There are 3 ways to turn a row about zero (a turn may also mirror it). The second row of each pair is the first, turned, with some noise. The first 27 pairs use one turn. New pairs use 3 turns, one after the other, and a turn may come again.
In the rows, 128 means zero.
Known pairs, each followed by its turns in order:
[147 142 140 145 141 119  48 131]
[ 91 180 162 130 151 101 159 109]
(1)

[ 91 111  48 143 208 112 125 124]
[173 120 157 119 191 156 189  69]
(0)

[121 119 126 170 135 166 139 131]
[160 142 140 143 113 137 107 103]
(2)

[119 125 128 167  94  89 145 143]
[ 98 120 167 132 152 129 127  87]
(2)

[132 137 128 171 142 115 117 131]
[148 102 141 150 141 125 119 105]
(2)

[ 76  48 125 139 131  90 135 139]
[ 98 113 211 147  93 156 130 146]
(2)

[ 79 130 121 124 129 107 166 180]
[128 146  86 119  87 174  95 123]
(1)

[114 107 106 133 157 147 149 146]
[163 138 115 143 124 167 143 140]
(1)

[149 124 185 132 125 153 127  95]
[128 121 132 169  75 105 122 151]
(0)

[170 151 123 134 140 164 123 107]
[101 123 168 130 107  95 153 123]
(0)

[121 139 136  95 103 134 102 157]
[ 92 136 107 128 150 135 123 163]
(0)

[208 102  93  83 114  48 125 141]
[ 75  60 166 197 116 155 133  71]
(1)

[123 130 150 184 135 130 170  48]
[152 106  87 152 120  56 135 189]
(1)

[133  99 128  67  74 141  81 120]
[ 95 154  97 122 129 179 185 161]
(2)

[128 155 162  79 104 133 121 127]
[105 114 114 144 138  94 103 173]
(0)

[163 180 110 135  97 128  89  60]
[110 107  43 145 130 115 157  86]
(2)

[132 110 208 119 124 115 130 140]
[153 104 159  70 131 149 160 126]
(2)

[156 168 143 118 140 141 130 151]
[100 122 109 107 172 140 144 127]
(1)

[158  58 116 121 167 138  87  85]
[159 135 199 191 148 115 147 137]
(1)

[135  89  89 120 155 111  80 106]
[129 141  98 148 152 118 189  81]
(0)

[ 94 115  69 136 150 124 110 143]
[168 163 128 150 101 146 148  92]
(1)

[ 92 129  81  75  69 124 150 208]
[ 80 103  79  61 185 171  98 155]
(0)

[138 135 119 135 114 192 139 194]
[167 201 139 133 163 141 106 130]
(2)

[100 112 117  81 138 121 174 208]
[129 126 112 123 114 229  83 114]
(1)

[101 118 169 133 139 126 113 128]
[145 137 125 170 130 145 118 150]
(0)

[134 147  66  90 156  94 132 128]
[126 110 122  93 190  94 141  90]
(0)

[124 155 132 180 122 135 115 135]
[156 126 131 148 145 117 129  88]
(2)

New pairs, each followed by its turns in order:
[ 94 122 144 116 169  96 159 127]
[100 146 118  87 119  83 113 110]
(1) (1) (2)

[180 138 187  94 119  64 204 141]
[ 76 118  97  87 161 192  52 135]
(2) (2) (0)

[122 169 151 125 135  76 116  87]
[138 119 133 151 144 188 142  85]
(2) (1) (2)

[113 125 100 117 128 108  95 123]
[116 154 115 108 130 108  96 111]
(1) (0) (0)

[ 80 102 139  92 145 155 113 135]
[138 105 158 168 162  86 125 129]
(2) (2) (0)

[111 136 131 130 110 190 165  58]
[160 168 131  90 195 141  85 148]
(0) (2) (1)

[ 96 151 130 121 129 122 103 182]
[126 116 136 178 165 116 126  98]
(1) (1) (1)

[172 119 121 191 136 147  84 136]
[112  88 111  90 129 107 186 159]
(1) (2) (2)

[143 123 118  48 164  81 105  76]
[ 64 146  40 132  92 137 135 131]
(1) (1) (1)

[126 110  99 130 167 109 130  48]
[166 154 192 164 125  96 137 166]
(1) (2) (1)

[ 99 104 149 111 124 126 142 102]
[126 136 177 127 131 126 105 105]
(2) (1) (1)

[ 75 105 121 130 133 143 123 160]
[114 126  96 147 129  90  85 142]
(1) (2) (2)

[ 52 208 129 131 130 106 114 141]
[200 162 166 189 128 141 139 169]
(0) (0) (0)

[151  64 139 133 164 208 143 116]
[ 60 115  87  79  86 148 149 150]
(0) (0) (0)

[116 130 123 109 126 128 128 208]
[137 138 100 131 134 170 143 191]
(0) (0) (1)

[119 158  94 135 159 121 124 142]
[162 133 139  93 123 145 120 156]
(2) (1) (0)

[150 124 122 182 187  99 145 129]
[ 58 147  91 125  97 151 112 146]
(0) (2) (2)

[127 113 137 129 100 119 119 146]
[116 138 112 149 144 116 131 145]
(1) (1) (0)

[190 120 109 125  53 157 140 145]
[120 150 184 102 138  47 134  90]
(0) (2) (2)

[ 93  98 160 133 115 133  81 126]
[115 155 136 129 128 176 168 135]
(2) (0) (2)

[149  98  99 129 164  77 119 159]
[ 80 134 152 154  77 141 101 133]
(2) (2) (0)

[159 128  96 143 113 147 155 114]
[163 110 161 123 108 104 126 119]
(1) (0) (1)

[ 86 131 125 166  80 136 194 133]
[130  88  83 170  73 104 138 155]
(1) (1) (0)

[122 133 106 111 136 112  71 135]
[ 67 117 115 117 117 139 127 124]
(1) (2) (2)

[136 137 122 124 145 110 137 176]
[140 121 136 112 146 165 109 148]
(2) (2) (2)

[123  90 112 125 208 124 208 102]
[130  49 157  85  96 155  74 138]
(1) (1) (0)

[119 132 113 148 124 114 103 129]
[ 95 119 131 151 127 132 134 137]
(1) (1) (2)

[139 108  48 119 111  97 159 106]
[147 151 137  92  76 157 101  78]
(0) (2) (1)

